All rows are made from the same 12 directions, up to rounding. Whole rows:
[[  2  13  -1  13 -23  -9  -3  -7   2   7   5 -10   8 -14   4  23   2   1
  -17  10   9   8  10   5  -6  -2   8]
 [ 11  -9   5  -9  13  -2   1  27   8 -14  16  10 -15  15   7  -9  -7   5
   12  11  19  18 -14   6   0 -12  -7]
 [  4  -2   8 -25   2  -1  -2   3   5  -4   2   5  -7  -5  10   2 -38   2
   23  -5  -6  -7   9   8  -2   9 -11]
 [ -8   4  -4  -1 -19   9   5  -2  -8 -17  -5   2  20   3  -7  -6  -2   2
   -2   1 -10 -28   2   5   7   8  -8]
 [  5  -9   4  -4  -8   1   5  -2  12  -7   8 -17 -12 -11   2  18 -29  16
   -2  28  29  15  -6  14 -25  -8   1]
 [ 19  24  -8 -18  -9  13  18   9  -4 -10   3  -5  -7   8 -13   7   6  -7
  -32  -5 -17 -19 -21  -2   4 -19   1]
 [-24  -7  -1  16  -8  -2   5 -20  -8   6  -4  17  21  -1   0  -7  -8 -10
   11  13   4   0  12   0 -10  27 -10]
 [  6   5   4  -7   3   8 -16  -4  11   5  -8 -11  -9   8  15  15  -7  11
   11 -21 -12 -10   1   5  29   1   1]
 [ 14  15  -4 -10 -20 -14  -7  25  -2 -11  25   3   6 -31  -2   5  -1   4
    9 -10   3 -17  21  11  13  -6  10]
 [ 10  -5   6  -9  -2 -11  -3  32 -18 -15  14  22   0 -15  -9 -43   2   1
   20  -8   2  -4  23   3  -6  13  -9]
 [  2 -24  -6  -6  14 -10  23   1   9 -11 -21   8  22  21  18 -15  -3   2
    5  14 -31  -9 -22 -17 -19 -20   1]
 [ 14  26   4  23 -30   6  18  16  11 -15  -3  16  24  11  20  18  -3  24
  -32  23 -32   8   7  13 -10  -1  -9]
 [  6  -9  -3 -23   0 -13  10 -19   0  13  -4  -1  -3  -3  12   0 -29 -15
   17   1   1  -8  -5  -8 -14   5   2]
 [ 15  -3  17 -14  12   3 -18  36  18 -26   0 -13 -13  11  12   4 -10  26
    4  -4  -8  11  -3  12   7 -24  -9]]

Rows cut short, each followed by the rest of it:
[-11  17  -6 -14  24  13  10  12   7  -6  26  11 -16   7 -19  22  -2 -24
 -13   5  13   8]
[-24   3   8 -20  -3]
[ -4 -18  -7  11  -7 -18 -18 -22   5  14 -19 -23  20 -13  17   7  14  11
  20 -17  -8 -20]
[ 12 -10  18  -3  23]
[ 19   0 -14  17 -12   1  12  20  -8  -3  15  13   1 -12  -5 -22  28  19
   2   0   8 -10]
[ 5  4 10  3 17]
[ 14  -5 -19  -3  -5   2  35 -10  14   6  -2  19  12  14  27   8 -15   8
  13  12 -18 -22]
[-21  -2   5  -1  12]
[ 13 -11   5   4 -22 -15   3  -5  -6   3 -12   9  13   9  24 -22 -10   6
  15   7  -4  -1]
[ 10  -2 -10  20  -8]
[ -6  -3  -4  24 -10   8   5 -12   8   4  -8  16  17  31  24   4   5   8
   7  10  -3  -1]
[-9  3 20 15 -6]
[ -8 -14   7 -10   3  12   9   0   1  -9  11  18 -12   9   1 -11 -40   3
  25  21  26   8]
[ -4  15 -13  23 -21]
[ 18  26   1  21 -27   9  17   0   4   9   1  12   1 -12  11  16  -9  23
 -24  13 -17  10]
[ 19  13 -15  18   2]
[  1   3 -15  20   1   8  15 -16  11  23  10  16  -6  12  14  17   7   0
   4   9  15   8]
[-15   2  18   9  13]
[ -5  18 -11  21 -11  14  14  -9  -7  12  11   8   0 -26 -19  10  11   6
 -17   3   2  -3]
[15  7 -4 16 13]
[ -1  12   6  -7 -16 -16  -9  -7  -9  12  19  -1  -9 -17  -5   9 -15 -24
   0   7  34  19]
[ 13   4 -13  12  -6]
[ 11  29  -7 -10  -5   9  13  12  -3  -6  15  12  -8  31  -6   9  16 -26
 -28   0   2  -2]
[-31  -2  20 -15  -8]
[ -2 -20   6   8  -9  -9 -27 -14   0  -3 -27 -41   9  11   6  -3  21  10
  -4  -8   6  -4]
[ -6  -9   8 -14   5]
[ -4  -9  -3 -10  10 -10  16   7  -9   1  13  36   5  -4   2 -26 -16 -16
  28   5   0  -3]
[  7  -4 -11  18  -8]
[ 23  -3  -3 -21 -16 -18   9   5  -5 -10 -11  -4  12  26  17 -15   2 -14
  -5   0 -13 -17]
[-22 -14  -1 -17  -5]
[ 10  23  13  16  -6  15   7  21   6  -7   5  20  -6  10   6   5  -5  17
 -22  13 -14  26]
[  9  14 -10  10 -16]
[ 20 -10  -7 -27 -14  15   5  -3   4 -10   4  -7 -16  16  12  -6 -28  15
  29  -6  17 -35]
[-20  13  27   8  -2]
[ 29 -14  -3  -8 -11  -9   3   4   0   6   1 -15 -15 -28   6 -12 -10  26
  14  -2   9  -7]
[ 11   4 -14   1  19]
[ -8  12  -7 -21  -6  -6  21  -3 -11  -9   3  11  19 -15 -14   1 -15 -26
 -10   4 -21 -22]
[  2  -7 -20  -4  -4]
[ -8   4  -3   4  10  11   3  -5  10  10   7  16  -4  -8   6  15 -16   8
  17  -4  -6  -2]
[ 9  9 11 14  3]
[ -2  -8  -9  -3 -15  -7   2  10   7 -30  -4 -19  30   2   1   9   9   9
  -8  10  -8 -27]
[-14   0   6 -34   8]
[  7   7  -8   8 -11 -27  -8  -6   3  23  14  -3   3 -17  13  19  13 -13
   4  -3  18  10]
[ 8 -5  9 -6 21]
[  5  12  19  -2   3  -1 -24   9  -6   0 -16  -9  -6   1   0  -7   7   3
 -10 -24 -25   9]
[ 21  -3   3   4 -12]
[ 10  -6   6  11  -2   8  -2  15   0  -8   1   4  -9   8   2 -17   5  21
   2   5   7  10]
[ 2  8  0  7 -6]
[ 15  13  -2  21 -31   8   1 -11 -10  14  -3  -1  -3 -15   0  -4   7  20
  -8  -4   2  -5]
[22  9  3 30  7]
[ 17 -17   1   6   0 -15  -5  -2  -6  12  -6  -9 -12   5   8 -22  16   3
   5   0  18  16]
[ -4 -11  -8   0   8]
[-32  -1  12  -9  30   2  -1  -1  -4  -6  -6  15   7   0 -16  -5 -15 -23
  -1   1 -19  13]
[  8  -7 -24   4 -22]
[ 21   7  13  13  -7  13   1   4   5   6 -13  -6 -16  -9   8   0  -9  36
 -15   2 -17  17]
[ 18  10 -19  13  -1]
[ 16   9 -10 -15 -31 -13  14 -15 -24   9   9  -5  -4  -6 -12 -13   1 -29
 -12   5  25 -13]
[ -9  -8 -13   7   3]
[ 14  -3  -6  -5  -1 -23   6  17  -5  -1  16  14   2   9   7 -16  15 -19
   5   6  16   7]
[-12 -10   1 -13   4]
[ 14  37   3  -8 -25  -4  -1  -9 -12  14  -2  -7  -3 -14  -6  15  -1 -16
 -32 -13 -18  -3]
[15 -3 -7  7 -2]
[  8   1   5 -11 -15   1 -20  -2 -10  -1   2 -13 -12   9  -1 -11   2  -4
  10 -16  21  -9]
[ 0  4 23 10 -8]
[  5   2  18  11   1   8 -35   4   7   0 -14 -29 -16   6   5   8  12  24
  -6 -17   2  16]
[10  7 17 -2 -3]
[  8  -6  -2  -8  15  -2   8  14  -2  -6   7  -5 -13  -5 -14 -10   9  -2
 -10   5   7   9]
[-12  -6 -16 -20   7]
[-10  -3  -4  -5   8   5  -3   6 -11  -9  11  -2  -6   5 -24 -13  17 -16
  -3  -2  21  -3]
[-13  -3   7  -7  -3]
[ 19  -8   6 -17 -24  12  -8  15   1 -30  -1 -17  -5  14   6 -12 -18  27
  13   0  12 -24]
[ -8  18  17   0 -12]
[  6  17  -4   3  22  30   5   1  -8  11  -2  -3 -32   5 -29  -5  29   0
 -29 -21  -8   3]
[-12  -5  10  -1   7]
[  5  14   6  15  30  17   3  11  18  22  13  18 -30 -25   2  20 -10  26
   3  -6 -12  32]
[23 13 -5 12 11]
[ -2   3  -8   1   1 -22 -19  -3   4  16   9   4   9  12  20  11  22 -23
  20 -20  10  -5]
[ -4 -10  43  -8  11]
[  6   6  -4  -2  -3 -19   6   6  -6  11  14  15   4 -28   1  -3  -3  -9
   8  -2  -1   3]
[ 21  -2 -12   6   9]
[ -4   0   6   5 -19  -5 -20 -34   7  17 -21 -24   7   8  22  23 -12   2
   4  -6   1  -2]
[ 5  0 12 11 -1]
[-10   0   9   2  -8  17 -14   1 -18 -15 -12  -8   2   2 -22 -24   9   6
  -6 -13  -4 -14]
[ 11   4   5  16 -16]
[ -5  18 -10 -11   0  15  12 -10   7  -1   9 -18  -8 -15 -20  38  -9  -7
 -28   7   2  -9]
[-15   5  -6 -20  10]
[  5  -4 -15   1   2   1  19  -8  -2  -1  -8 -19   2   1 -15   3  22  -5
 -31  10  -2  -6]
[-26 -14 -16 -28  17]
[ -1  17  10   2  -8 -13   1  10  -2 -10  -9   8  20  23  10   3   7 -20
 -28   9 -23  16]
[ -5  -9 -13 -13 -19]
[ 24   4  -2  15 -11 -10   7  17   1   9  12  15  -5 -17  13  -9   6  20
   5   4   2  12]
[18  6 -5  9 12]
[ 10  12   7   7   3   0  -5  20  -6   3   7  11  -9 -20  -6 -11   8  12
  -3 -11 -12  11]
[26  5 -5 10  1]
[ 13   8 -10   2 -18 -13   5  12   2 -10   3  -8  18  -4   5   9  18   2
 -15   2  -9 -13]
[ -5  -3   5 -24  14]
[  4  13  -6 -12 -12   1  10 -15  -4  13  12  -2 -11 -19  -7  16 -21 -12
  -3   3  13  -6]
[ 2  4 -8 10  5]
[ -5  -1  -8  23  16   9  11  -8   9  17 -14  15  11 -11   9   4  12  20
   4 -11 -39  -7]
[14 -6  5  9 17]
[-27  -1  16  13  22  15 -22   3  -5  -8 -16  -8   0   4 -22  -8  18   3
 -14 -12 -14  14]
[ 12  -2  -2   2 -15]
[ 14   2  20  10  -1  -7 -21   4  -1  10 -13 -11 -16  16  13  -8   9   6
 -12  -4   3  36]
[  7  -3  -7   4 -11]
[  5  -3  -7 -19  -3 -16   6   3   1  -8   3 -20   7 -26  -9  10  -5  -6
  -9   5  -3 -12]
[ -2  -6 -21 -28  15]
[ 12   9 -11 -13  13 -11  25  18  -3  -1  14  11  -2 -23 -14  -2   5 -13
 -16   5 -15   0]
[ -3 -10 -26 -23  15]
[-35   4  -2  21  -7   3 -25 -21   0   6   4 -20  14 -18 -16  29  14  -6
  -4  -3  22  -1]
[14  6 17  3  7]
[ -5  22  -2 -11   4  -1   4  -4   3   6  10   7  -3  12  -1  23  -3 -30
 -15   0  -1   5]
[-14  -4   7 -10  -5]
[-17  11   1  13  -8 -12  10  -7  -1   3   5  18  22   4   4  12  -3 -24
 -15  23   0  18]
[  2  -3 -19   3 -11]
[  4  16  -9   5 -16   3  11  -2   8   5  19   6   0 -10   4  27 -11   1
  -5  13  14   0]
[-1 12  4  2  8]
[ -8 -15   0  -1  16  20  -6   1  -7  -9  -1 -22 -20 -11 -33 -14  10  13
  -4  -4  20  -3]
[-5  3 -5 -4  4]
[-16   6   3 -35  24   3  -4  -7   2   1   2  -6  -9 -17 -14  17 -28 -22
   9 -17 -14 -14]
[ 3 -3 -3 -7 -3]
[ -8  14   5   1  -5  23  -4  -4 -22  -2  -5   5  -9  -1 -27 -20   7  -4
 -11 -16  -6 -11]
[ 12   3   5  26 -15]
[ 11   2   7  10   0  16   6  13  -3 -10 -11   8  -5  18   0 -19   7  19
 -13   2 -16   6]
[ -2   3  -4   7 -11]
[ -1   4   5 -22  -4  15  -9  -6  -7 -17 -16 -26  -6  21 -14  -1  -1  -8
 -18 -11  -6 -18]
[-20  -3   8 -12 -14]
[-10  -6  -2  13  29 -15 -13  11  14   3   3 -15   2 -10  -5  19  32  -4
 -13  -1   1  24]
[ -5 -12  -2 -39  20]
[ -6  -3 -17  10   4   3  30  -9   5  10   9  32  12   2   9   3  -6  -4
  12  16  -4  -7]
[-8 -1 -2 11  8]
[  2  20 -10   6 -19  12  20  15 -14  -8  30  28   0 -14 -21  -9   1  -3
  -6  10  15  -9]
[ 8 15  1 19 -3]
[-12   8  19  -9  15  -6 -16   9   1   4  14   9 -13 -22  -6   7 -26 -10
  10  -2   6  27]
[ 27   8 -17  12 -14]
[-15 -15 -10 -10  18   8  -5 -19   1   1 -19 -25   5 -13 -15   5   9   3
   6 -21 -19 -32]
[ -5 -11  10 -14  18]
[ 17  16   0  27 -27 -14  -8  -6  -6  14 -16 -13  13  10  12   2  40   0
 -34  -4 -11  12]
[  4 -12   4  -5   8]
[-19   3   3  20   7 -23 -13  13  -4   0  11   1  17 -20 -13   5  30 -16
 -16   7   8  27]
[ 16  -8 -15 -17   7]
